There are 4 nested groupings, the coarsest first. Each group lies inside one group of the grouping before and may be the whole of it. The rows also spread widely along 11 directions, which tell nothing about the answers.
Some rows, each with its group in each grouping after it:
[  2  19 -22  68  48  17   0 -33 -43  23 -44  15  48  -3  21 -25  34 -16
   2  34  53  26 -33  38  44 -17 -23] => k404 larot k55 k935
[ 24  13  39  36   4   6 -35  18 -15 -38  -3 -16  12 -25  43   0   2  26
 -35  49  -6  10 -13  18  53  11 -23] => k404 larot k624 k863
[ 13  35  -3  22  14 -11   3   4 -15  -5 -18 -31  54  37  27  13  29 -24
   8  18  13   8 -30  14  45 -20  -3] => k46 Buf k204 k972
[-57 -13  15  -2  -6  17 -14  40  37 -37  -4 -52  12  10  19  -8  14   9
   9 -16  -4 -47  11 -12  -7 -15   7] => k404 Gizo k647 k839
[-11   6  18  58  48  27  34  -1 -57  74 -73  -7  71 -28 -63 -22  86  13
  39  13  30 -89 -27  -5  30 -56 -62] => k46 muv k806 k237
[-26  13  -6  52  45   6 -26 -11   1 -53  -7  25  -5  33  14 -28  16  -2
   6  -3  26  18   7  62  13 -29  20] => k46 Buf k204 k612
[  9  20 -18  -6  19   7 -20  -5 -35 -56  -4 -50   5  20  -9 -23  39 -22
 -56   2  12  10  23  45   6  -8  -2] => k46 Buf k798 k693
[-53  10  -5  18   0   2 -18  11  31 -59  -7 -24  29  47  52 -14   4 -18
  15  -2  20   5  -8  32  42 -30  49] => k46 tor k130 k764
[-20   8 -17   3   6 -20 -22  14  10 -44  30 -42 -11  32 -14  21  25 -24
  22 -47 -23 -55  41 -21   3 -16 -18] => k404 Gizo k373 k819
[-10   9   6  54  46  -2   5  22   4 -41   8   8  33  66  50  30  13  11
  29 -12 -24  27  -9 -28   3  -6  13] => k46 tor k130 k213
[-38 -25   9  39  22  35 -16   5  -1 -20 -20  11  -5   2   6 -36  24  30
  -3  -9  14 -23  13  12  12   1 -13] => k46 muv k541 k52
[ -3   8 -10  11  -8 -22  -5   9  17  10  30  15 -17  27  -7  32  12 -29
  67 -22 -19 -56   1 -39  11  17 -35] => k404 Gizo k373 k548
[  29  -20   56   50   -1   51  -12  -13 -101  -11  -36  -12   40  -34
   45  -40   19   -2  -44   60  -14   18   -4   -9  112   32  -66] => k404 larot k952 k490
[ 17  48  18   6  17 -21  16  28   2   4   9 -15  39  35  -5  35  35 -29
  42  13 -14 -16 -34   5  -9 -18 -13] => k404 Gizo k647 k670
[ 16  27   4  60  61   0   4 -18 -55 -21  -6  10  29  35 -10   2  43 -14
   9  -4  -6  21   2  28  17 -25 -33] => k404 larot k624 k689
[  4  13   2  -8 -23  -9   5  -5   1   2  21  15  -3  54   2   8  15 -51
  46 -11 -14 -11 -13   9  28  26 -28] => k404 Gizo k647 k670
[ 29  12 -35  33  39  17   3 -16 -49   9 -12   6   8  -4  11  -8  28 -14
 -23  26  27  37 -12  -4  -6  37 -41] => k404 larot k624 k863
[  3  21  40  55  43   6  -7   9   6   0 -31  15  32   9 -22 -15  48  51
   0  16  16 -17 -28  76  15 -42 -19] => k46 muv k806 k237
[ 23  16  -9 -23 -12   8  15  15  10  -4  13 -25  17  56  35  13  13 -19
 -20  11  -8  51 -30  12 -18  58 -20] => k404 Gizo k373 k548
[ 27  18   0   3 -17  -4 -12 -10 -30   0   1  12  -6  10   1  -8  18 -43
  14  25   7 -17 -10  14  59  22 -29] => k46 Buf k204 k972
[ 26  15  27  33  28  -1 -22  12 -51 -68  22   2  -8  20  12   8  19  -7
 -14   8 -40   4  30 -14  29  10 -18] => k46 muv k806 k237
[ 23  38  -4  18  -2 -14 -33  -9   7  15 -19 -13  15 -36 -11 -19  30 -10
 -17  47  56 -26 -35  78  50 -17 -25] => k404 Gizo k373 k819
[  2  21  11  -5  19  10  -1  41  -3  -6  -9 -20  -2 -28 -37  -3  43  14
  -4  24   6 -57  -4  -3 -38  -2 -14] => k46 muv k806 k237
[-17 -15  17  -9 -12  22 -35  18   2 -39  -6 -55 -10 -24 -11 -35  28  19
 -48  -1   5 -42  26  28  14   3 -29] => k404 Gizo k647 k670
[  7  29  37  26  -2   2 -19  -3  -7 -15   1  42 -10  -3  -3 -18  11 -19
  30  42   7 -11 -25  67  45  -6 -14] => k404 larot k952 k490
[ 47  49  60  29   5  -7  -8  22 -38 -21  12  26  24  -4  35  14   4 -37
  20  76 -18  13 -40  16  52   9 -13] => k404 Gizo k647 k839
[ 14  47  -2  41  44 -22 -14  -8  -5 -24   6   6  18  30 -13   6  35 -19
  10   3  17   5 -12  68  11 -38  -9] => k404 Gizo k373 k819
[-23 -15 -24  42  17  16   7   7  17  43 -21   7  21  -1  31   8  14  16
  39   2  22 -17 -28 -43   1  23 -29] => k404 larot k952 k490
[ 20   0 -41  30  17 -13 -32   4 -21 -17  19 -27  -8 -21  34  21   8 -17
 -16   4   7 -14  20 -64  19  34 -31] => k404 Gizo k647 k839
[ 13   7 -15  27  14  -2  22 -12 -39  45  -4  10  24  23 -18  17  40 -44
  55 -12  -5 -39 -10 -40  27  13 -63] => k404 Gizo k373 k819
[-14 -14  -9  48   5  11 -18 -35 -13 -18  -1  23   3  44  40 -18   5 -13
  15 -15   5  28   2  26  66  17 -26] => k404 larot k952 k490
[ 42  55   0  22   7 -29 -19  13 -35  -8  -1 -34  37 -34  20  28  20 -38
   1  61  11 -20 -28 -14  57 -12 -16] => k404 larot k624 k689

New rows. What belongs after each?
[ 13  30 -14  28  30  -9 -16  17  -2 -15   2 -14  11 -12  18  19  16   0
  -4  29  13  -2 -14  -4  -9   1  -6] => k404 larot k55 k935
[-36   8 -37  60  34   5   9 -17  25  33 -46  16  58  35  32 -15  30   3
  37   3  65   8 -51  36  34 -29  11] => k46 tor k130 k764
[ 33  25 -47   4  16 -28   7 -16 -12  18  19 -19  15  53 -15  31  41 -39
  12 -29   1   4  -5  -3  -4  19 -46] => k404 Gizo k647 k670
[ 32   6 -16  57  51 -17 -50  -1  -1 -20   1 -38  -3 -28 -20   7  42  60
 -60 -13  13 -25  24  24   4 -14 -55] => k404 Gizo k373 k548
[ 12  21   0  57  50  -6  -6 -12 -11 -39   8  24  21  72  26   9  25   7
   0 -15  -6  53  -5  41  16  -7  -2] => k46 muv k541 k52
[ -3   7  -5  21   1  -3 -40  -4  -2 -66  16 -27  -4  20  48  -4  -2  -8
 -29   4  -3  29  15  24  44  12   2] => k404 larot k952 k490
[  1  22 -44  14  22 -32 -29   3  37 -29  34  -8 -30  26 -10  28  18   3
  12 -31   5 -15  15  15 -29   1  -8] => k404 larot k952 k490
[  8  23   9  18  -6   1 -30 -15 -38 -34  -1  -9   7  -9  15 -25  14 -52
  -7  32  17 -11   4  38  77  -5 -17] => k404 Gizo k373 k819
[  2   4 -25  -6 -17  -4 -23 -15  10  -7  10  23 -40  14 -22 -21  20 -19
   7  -6  22 -26   5  37  18  30 -21] => k46 muv k806 k237
[ 36   9  -7  22  24  21  -3   0 -37 -13 -15  -7  17  14  41 -13  17   1
 -48  38  16  59 -18  12  12  43 -19] => k46 Buf k204 k972
[ 18  26  13  27  41   5 -11  26 -38 -38  -9 -57  36 -14   8  10  36  13
 -39  24  -8  -1   3  -7  -2 -17 -20] => k404 larot k624 k689
[ 28  50  44  18  -3 -32 -12  14 -25 -15  22  10  15   7 -16  26  25 -51
  56  27 -27 -53 -13  10  57 -28 -27] => k404 Gizo k647 k670
[-17  13  30 -49 -21   5  -4  28 -39 -52  24 -64 -14  12 -70  -9  52 -57
  14 -29 -45 -95  54  -7  -1 -23 -33] => k404 Gizo k647 k670
[-35  11  75  -7 -38  13   7  35   3 -26   4 -12  26  35  12  -1   9 -37
  64  12 -43 -55 -14   2  56 -18  -9] => k404 Gizo k373 k548
[ -3  50 -29  44  39 -37 -19  -3 -16  -6 -13 -25  41  -6 -14  17  47 -34
  31   8  36 -55  -7   6  45 -67   5] => k46 muv k541 k52
[ 19 -14  -1  -8  23  16  -3  42  -1 -32  23 -21 -35  16 -18  15  31  47
 -38 -22 -38 -11  31 -39 -73  54 -38] => k46 muv k806 k237
[-45 -31  53 -32 -36  44 -24  51   5 -63  16 -21 -55 -29 -15 -33   1  12
  -1   4 -39 -72  40 -18 -16  29 -17] => k404 larot k624 k689
[ 42  23 -16  26  17 -28 -57  -3  24 -47  26 -19 -23   1  17  14  10  38
 -57   6   9  28   5  60  13  14 -21] => k404 larot k952 k490
[ 30  45  46  13  20   2  41  11 -43  20  16  63  11  47 -34  18  34 -59
  83  25 -35 -12 -34  14  -6   8 -40] => k404 Gizo k373 k819
[-32  23  57  49  12  -7 -17  27  12 -48 -24 -41  71  36  41   6  23  17
  17   9 -13 -23 -19  30  80 -70  22] => k46 muv k806 k237
[ -9   2  23 -25 -32  21 -32  22 -36 -73  13 -53 -16 -17  20 -21   4 -36
 -32  27 -23 -27  33 -10  39  19  -8] => k404 larot k55 k935
[-15  13   6 -13 -18  17 -15  13 -53 -38  -9 -61  20 -28  11 -23  21 -69
 -11  32   6 -45  20 -24  56  -4 -12] => k404 Gizo k373 k819
[-16  12  38  24  21  33  -6  17 -40 -44 -29 -50  47  -3  21 -28  32   1
 -33  32  -1   7  -2  31  31 -26  -5] => k404 larot k952 k490
[  5   4  53   0  -2   7  15  44   1 -49  32   3   1  81  31  35   3   0
  36 -14 -76  10   2 -33  -7  28  -9] => k46 Buf k204 k972
[-61 -19   4  33  34  40  18  32  18  51 -61 -41  46 -39 -32 -20  57  51
  29  -5  34 -88 -19 -16 -31 -43 -32] => k404 larot k952 k490
[ 17  70  12  13  15 -18  -1   8 -32 -48  -1 -11  47  38  35   8  20 -66
   9  50   9  34 -31  41  47 -27  37] => k46 muv k806 k237
[ 64  35  -4 -48 -25   4  13  18 -33  18   5 -11 -10   0 -19   2  30 -41
 -21  52   4   2 -29   8  -9  61 -38] => k46 Buf k204 k972
[-56 -10 -18 -29 -32  20  -7   6   5 -22  -6 -20 -19  14 -17 -36  24 -45
  26 -17  17 -63  21  -1  16   6   4] => k46 muv k806 k237
[-13   5  63   2 -11  29 -10  20 -26 -71  -8 -28  23  40  21 -29  22   0
 -27  15 -30  10   7  46  50  -7   2] => k46 muv k806 k237
[-19 -45 -35  47   1   1 -46  -1  53  -2 -12 -54  12   1  59   9   3  81
 -45 -34  17  -2   7 -20  36  27 -38] => k404 larot k952 k490
[ 19 -25  61   6 -10  52  -1  28 -35 -10 -33 -35  26  -9  28 -28  22  47
 -60  40 -23   6 -13   1  32  42 -47] => k46 Buf k798 k693
[ 26 -11 -10  10 -36  -9 -35 -18  41  26   6  19 -29   5   9  -4   2  35
  -9   3  18  -7 -25  49  49  52 -59] => k404 larot k624 k863
[ -4  -4 -19   2  -1  15  -8  -7   6  14 -14 -16   3   6  -6 -26  31  -1
 -17  -2  31  -7 -11  35   1  21 -35] => k404 Gizo k647 k670
[  1   8 -12  21  22  -3 -40  26  38 -43 -19 -79  30   2  41   0  21  63
 -78   5  28  16  -6  37   4 -16   8] => k46 Buf k204 k972
[ 22  36 -20  -6  -1 -23   1   9  13   9   0 -28  28  32  -6  23  38 -13
   4   2  12 -14 -26  18  14  -1 -15] => k46 muv k541 k52
[  2  -7 -22  13  -6  12  23 -11  -2  55 -22  -7  32  33   8   5  30  -6
  25  -8  14  -4 -35  -9  23  31 -55] => k404 larot k624 k863
[-16  -7 -24  32  12   9   2 -11   6  34   1  63 -31   2 -13  -6  12 -14
  66  -4  18 -34 -14 -13  -6  31 -37] => k404 larot k624 k689
[ 33  16 -25  31  22 -20 -18   5  25  -2  17  34 -19  19   8  19  14  25
   3   7  13   9 -20  16  -7  30 -18] => k46 tor k130 k764
[ 35   3  15  36  12  13  -2  16 -33  32 -15  -2  23 -36  21   8  20   6
  -4  45   3 -19 -25 -42  31  35 -59] => k404 Gizo k373 k819
[   2   22  -44   57   65  -39   -6   27  -14  -10    2 -101   74   15
   25   76   44    3    6  -40  -14  -44   20 -108    2  -47  -26] => k404 Gizo k373 k819
[-54 -18  11  19   1  46  -2  -6 -30 -54 -21   1  15  35  33 -55  14 -31
   4   5  12  11  12  25  49  -2  16] => k46 tor k130 k764
[ 22  44 -19  69  45 -30 -19 -13   1 -10  -3   8  40  21  46  26  11  -3
  10  25  28  39 -37  31  43 -21  -3] => k404 larot k624 k863
[ 10  38 -19  26  10  -2   5 -37 -54  12 -28   8  45  23   0 -23  43 -71
  20  29  43   2 -27  46  82 -21 -11] => k46 muv k541 k52
[ 12  -4  27   6  -7  25 -28   7 -27 -56  24  32 -51 -10  18 -26  -9  -9
 -17  32 -19  16  15  16  12  55 -21] => k404 larot k624 k689
[-27 -24   5  12  -9  35  -1  -8 -27 -19 -19 -14  17  33  18 -33  25 -11
  -7 -12   0  -4  11   3  50  17 -21] => k46 muv k541 k52
[ 60  53  -7 -21 -10 -26  -4  16   5 -14  41  40 -33  30   3  27   5 -37
  10  42  -6  28 -32  25 -17  59  -4] => k46 muv k806 k237
[  0  10  23  18   4  13 -14   9 -13 -11  -5   5  -3 -14  -4 -14  20  -1
   8  28   2 -23  -8  25  22   2 -25] => k404 larot k952 k490
[-25 -25  -1  31  11  19  -5   7   8 -22   0 -28  22  48  47   3  11  14
  -4 -32 -15  14   9 -23  16  21 -26] => k404 Gizo k373 k819
[-11 -21   1  16  10  30   2   8  -9 -12  11  15 -19  23  14 -10  12  -2
   6 -10 -14   4  10 -21 -17  50 -35] => k404 Gizo k373 k548
[ -5  28  13  22  30  18   2  22  -3 -35 -10  18  15  15  24 -17  17  -4
   0  43  19  28 -28  40 -11  -1  26] => k46 tor k130 k764
[ 17   5  -9 -24 -41   0  -3  12  21   3  16 -15   0  32  43  17  -5 -19
   4  17  -8  21 -29  -8  19  65 -22] => k404 larot k952 k490
[ 17  13 -39   9  17   7  13  -9 -31   2  28  46 -28  28  14   7   6 -68
  35  10   4  25  -3 -33 -24  65 -25] => k404 Gizo k373 k819
[ 20  10  -2   2   6 -11  -1  21   5   2   1 -67  32  30 -10  36  42  28
 -17 -24 -25 -27  -1 -13  -4   1 -50] => k404 larot k55 k935
[-11 -29  15   4 -28  42   6   6 -17  19 -18   0   6   2  32 -20   5  -2
   7  21  -6  -9 -15 -26  35  57 -46] => k404 larot k55 k935
[ 25  11 -36   7  -1 -15   0   0  14  12  23   0  -2  44  27  36   8 -11
  17  -8  -7  23 -18 -22  -2  50 -32] => k404 larot k952 k490
[  3  17  25  -7 -30 -24 -28  56  68 -10   8 -63  23  -4  35  47   2  47
  -1  16 -19 -47 -30 -14  16   0 -11] => k404 larot k55 k935
[ 57  12  13  58  61  17  21   3 -76   1  -7  22  29  29  25  17  31   3
  -9  25 -24  49 -13 -37   4  35 -48] => k46 Buf k204 k972
[  7  27   2  46  49 -17 -16  -2   3 -37  18  42 -16  45  -6  11  20   2
  27  -9  -6   7   1  41  -9 -17   1] => k46 Buf k798 k693
[-16  12   4  44  21   4  -2  10  15  20 -20   5  33   0  22   1  19   2
  32  19  25 -20 -33   7  19 -12 -15] => k404 Gizo k373 k819
[-24 -18  36   2 -14  50  -8  25   6 -21 -26   2  -2  -1  37 -44   2  17
 -17  39  13   8 -19  27  15  31   1] => k46 Buf k204 k972
[ 17  39  28  51  43 -17  -4  17 -23 -31  -5 -13  49  31  14  26  35   3
  12  14 -16  -4 -13   8  35 -38  -3] => k46 muv k806 k237
[ -6  44  52  18  29  -5 -23  49  -6 -68  24   3  -9 -20   2   7  10 -20
  23  42 -20 -33   5   9 -18 -30  21] => k404 Gizo k647 k670
[ 22  17 -67  15   5  -4  -5   8  24  58 -17  25   2 -36  30   7   8  -8
  10  56  72  -3 -59 -27  -8  56  -9] => k46 tor k130 k213
[ 25  16  18  83  55   8  -1 -10 -88 -28 -10   1  53  15  52  17  19 -23
   7  27 -24  31   1 -44  66  -6 -33] => k404 larot k55 k935
[-23  19   9   7 -15  -6 -39  21 -24 -47 -24 -88  40 -39  12 -14  31 -24
 -21  26  17 -76  17 -12  86 -49   9] => k46 muv k806 k237
[-20  16  21  41  57  26  36  19 -45 -15 -32 -25  71  50  18   3  44 -12
  21   1 -13   9 -13 -18  -5 -36   1] => k46 Buf k798 k693
[ 42  26  43  61  52 -12 -28  33 -13 -44  18 -10  14  -7  22  31  18  44
 -28  27 -30   8  -1   1   3  -6 -29] => k404 Gizo k373 k548
[  5   6 -18  39  20 -10 -28   0  10 -22  -4 -13  14  17  19   4  23  24
 -16  -3  17  -5  -4  17  34  -5 -11] => k46 tor k130 k213
[-29   7  24  44  28  -1 -43  19   1 -63  14  -5 -17 -20   3 -10  12   4
  10   3  -6 -49  31   7  20 -33  -1] => k404 Gizo k373 k548
